The groups are shells around one centre, one inside the other: the same stretched ball of 7 dimensions in 8 sizes.
In the rows, zero is written as 128.
Some rows, each with its group after it:
[100 101 173 152 150 144 144 119 126 128 132 110 126  62]	safov
[113 101 141 154 137 158 127 132 127 111  55 128 153  89]	zizaz
[ 94 123 147 143 147 109 146 145  97 144 144 138 136 119]	namu
[126 104 117 106 138 159 134 139 125 140 123  90 131 122]	namu
[141 106 126 147 116 163 125 136 138 111  77 118 137 126]	zizaz
[139 128 148 126 129 145 146 150 132 146 189  99  91 153]	vel
[124 109 120 156  92 138 134 136 140  88  69 145 145 110]	Vurif
[136 146 155 138 128 122 136 149 112 164 190 134  95 152]	Tavad
[131 127 150 157 139 139 114 133 105 152 100 149 137 118]	vel
[123 109 117 136 125 154 128 148 127 114  67 125 148 127]	zizaz
[138 131 128 100 132 158 132 157 127 159 155 100 104 145]	zizaz
[130 143 150 105 157 142 134 158 106 189 195 105  95 151]	guko
[101 100 112 140 115 133 143 142 127  95  73 130 157 109]	guko
[103 109 142 139 139 127 152 140 117 126 144 113 129 118]	Tavad
[124 113 126 123 112 132 154 142 135 121 170 101 110 137]	zav
[121 111 120  96 138 156 138 144 125 147 140  89 123 119]	Vurif
[145 121 114  98 104 164 144 156 152 126 157  85  96 151]	namu
[ 93  85 135 122 157 118 155 110 102 144 178  84 140  88]	safov
[100 102 141 119 160 122 144 119  97 163 175  98 134  95]	Vurif
[140 115 140 140 124 161 122 133 133 130 100 120 126 112]	vel
[132 128  97  87 117 126 137 151 111 161 177 107 117 160]	guko
[ 94 118 155 125 154 104 152 126  95 167 208 113 117  97]	namu
[115 101 142 180 119 138 121 118 122 100  41 158 165  80]	Tavad
[119 118 154 120 143 145 150 142 128 147 183  92 100 118]	vel
[115  90 149 163 133 129 141 106 119 117 130 114 141  88]	zav
[128 123 159 186 106 131 125 128 129 108  83 168 135 101]	Vurif
[130 145 121 105 117 116 141 160 110 165 194 125 102 167]	zav
[131 143 106 115 109 133 129 172 118 140 114 144 126 170]	Tavad
[147 132 141 166 104 128 110 125 115 139 104 167 131 120]	zizaz
[ 95 112 156 136 145 104 146 114  99 157 188 122 126  78]	safov
[143 145 125 156  85 122 129 158 129 116 110 169 120 163]	Vurif
[130 146 138 142 114 115 135 157 111 147 155 152 112 159]	zav
[126 111 142 179 108 138 121 125 128 101  56 161 151  96]	zav
[112 114 147 180 128 134 128 139 117 105  56 160 156 111]	guko
[120 118 162 152 142 149 135 138 124 134 122 122 121 108]	vel
[127 122 165 182 109 128 132 125 130 113 114 156 123  99]	namu
[125 122 147 128 140 150 143 151 127 141 151 104 109 136]	Tavad
[140 122 143 145 116 150 118 128 128 136 106 136 125 105]	Vurif
[101 129 168 148 155 119 131 132  95 164 143 145 129  90]	guko
[139  93 129 166  96 143 145 121 150  82 112 111 130 124]	safov
[100 114 144 140 151 129 135 138 103 142 115 130 144 103]	Tavad
[138 133 145 125 130 134 133 140 116 164 182 117 101 138]	zav
[105 111 117 130 120 123 140 139 116 121 109 131 146 113]	vel
[117 120 146 129 143 108 139 121  95 171 201 118 118 116]	zizaz
[109 109 161 148 134 141 156 139 137 114 150 105 112 105]	namu
[135 130 175 184 111 118 137 125 126 127 158 152 106 115]	safov
[133 108 150 151 121 137 135 116 128 130 147 116 119 103]	zav
[134 128 134 155  97 115 121 123 116 133 120 164 132 108]	safov
[125 139 139 148 143 123 106 141  84 171  96 170 148 130]	guko
[123 132 112 119 120 127 123 150 105 150 111 145 139 137]	Tavad
[ 86  77 141 128 143 121 170 109 123 116 180  76 133  73]	safov
[120 110 141 127 148 171 130 148 129 132  87 105 132 109]	safov
[150 125 136 145 110 152 117 134 131 135 108 135 121 125]	vel
[145 146 107 119  99 140 121 168 124 140 107 149 121 171]	zav
[120  97 140 139 126 157 140 125 140 111 108 103 131  89]	Tavad
[134  97 158 161 120 151 139 112 143 112 134 105 118  92]	zizaz
[140 136 154 178 113 120 124 136 113 134 124 165 123 142]	vel
[120 104 118 116 116 125 157 132 128 125 184  91 117 134]	Vurif
[131 109 138 130 130 160 125 128 130 136 109 111 128  98]	Vurif
[104 123 156 147 143 115 132 126  98 154 141 145 134  90]	zizaz
[141 132  91 104  98 157 123 169 135 124  79 132 132 159]	namu
[123 105 152 147 115 126 165 127 141 112 198  94  99 123]	guko
[128 133 121 101 149 137 131 157  99 177 163 110 119 162]	guko
[119 145 137  98 148 122 152 170 105 178 223 102  91 176]	namu

New rows, each followed by its group:
[122 130 119 123 136 130 122 150  98 158 114 140 141 142]	vel
[123 148 146 128 138 109 133 150  94 179 187 143 109 149]	Tavad
[137 111 120 106 128 156 144 146 134 138 163  80 109 148]	Vurif
[151 130 110 113  93 137 142 153 139 130 172 109  99 171]	zizaz
[140 163 123 116 121 130 112 172 101 176 125 163 117 168]	Vurif
[114 125 124 139 125 124 133 149 109 132 106 145 142 135]	zav
[118 105 116 130 110 146 144 143 139 101 100 114 136 119]	Tavad
[118 102 143 119 133 151 152 132 138 128 164  82 110 104]	vel
[148 127 123 141 107 150 113 141 126 133  87 144 132 134]	Tavad
[144 109 112 152  85 148 115 125 139 100  54 149 149 108]	safov
[113  99 128 143 133 132 128 118 110 129  96 128 156  93]	Tavad
[127 150 130 117 111 113 139 159 113 158 182 141 102 154]	Vurif
[119 113 143 153 129 152 126 138 127 117  71 137 142 100]	Tavad
[103  99 167 153 147 130 153 118 122 128 162 104 122  83]	Tavad
[131 116 148 168 103 129 125 117 128 116 105 152 132  92]	Vurif
[137 105 140 176 111 150 123 125 134  99  65 141 145 112]	Tavad
[110 143 109 107 132 112 135 170  93 162 140 144 133 163]	guko
[ 94 104 149 158 147 131 131 126 107 124  78 141 159  76]	zizaz
[134 101 129 172 107 157 128 134 142  84  46 136 150 120]	namu
[130 137 111 114 110 134 128 160 119 142 120 139 125 148]	zav
[105  87 154 146 158 137 143 109 112 135 142  95 140  81]	zizaz
[128 116 138 163  99 130 138 134 136 101 108 143 128 118]	Tavad
[143 150 139 157 117 147 109 166 118 137  65 173 131 154]	guko
[153 147 128 145  99 150 116 164 132 129  87 159 118 161]	vel
[144 140 134 126 104 127 142 153 130 144 190 123  91 163]	Tavad
[102 125 147 127 155 115 139 139  93 168 167 126 127 116]	Tavad
[119  77 147 161 122 146 137  92 136 102 106 105 145  55]	guko
[135 116 136 168  89 131 126 122 135 103  91 156 136 101]	namu
[110  85 169 212 115 138 137 101 140  69  54 147 156  56]	safov
[ 93 108 179 171 146 113 154 120 114 125 159 128 125  80]	safov
[128 133 151 138 120 112 148 139 117 151 208 123  96 141]	vel
[115 122 102 115 122 131 133 157 111 133 101 132 146 146]	Vurif
[150 131 122 138 106 147 109 140 122 140  90 149 132 133]	zizaz
[116 127 154 121 144 142 142 147 120 154 166 109 106 117]	zizaz
[114 104 145 137 134 151 151 139 137 115 135  96 120 111]	Tavad
[120 113 101 106 108 138 145 150 131 119 127 108 130 136]	zizaz
[116 115 135 134 128 129 128 125 111 143 124 132 137  95]	vel
[142 156 133 161 102 125 110 161 111 139  82 191 131 158]	Vurif
[109 119 143 157 120 104 148 133 111 124 152 141 130 123]	zizaz
[100 105 166 174 125 120 150 120 127 104 127 136 131  77]	safov
[157 147 148 131 116 149 128 157 131 156 168 125  87 164]	Vurif
[128 115 155 159 117 120 147 124 126 127 177 122 110 122]	Tavad
[139 138 114 143  95 136 123 161 128 117  81 160 133 157]	Tavad
[103  81 153 152 146 145 148 109 128 111 122  94 140  70]	Tavad
[109 113 126 139 139 137 128 142 108 131  81 136 154 114]	vel
[107  82 131 132 129 163 153 130 148  92  99  83 137  87]	namu
[116 127 145 144 146 122 135 145  99 154 145 134 129 140]	zizaz
[135 118 143 155 125 156 130 147 133 117  93 127 127 135]	zizaz
[131 146 112 118 112 102 134 156  98 164 178 146 117 174]	Vurif
[113 129 168 172 139 125 138 145 113 131 124 150 124 122]	safov
[136 150 141 132 116 119 140 161 116 155 185 138  96 170]	Tavad
[163 132 138 161  97 146 113 133 133 129 105 150 118 142]	Vurif
[ 95  97 117 129 126 128 154 141 124 104 113 110 147 112]	guko
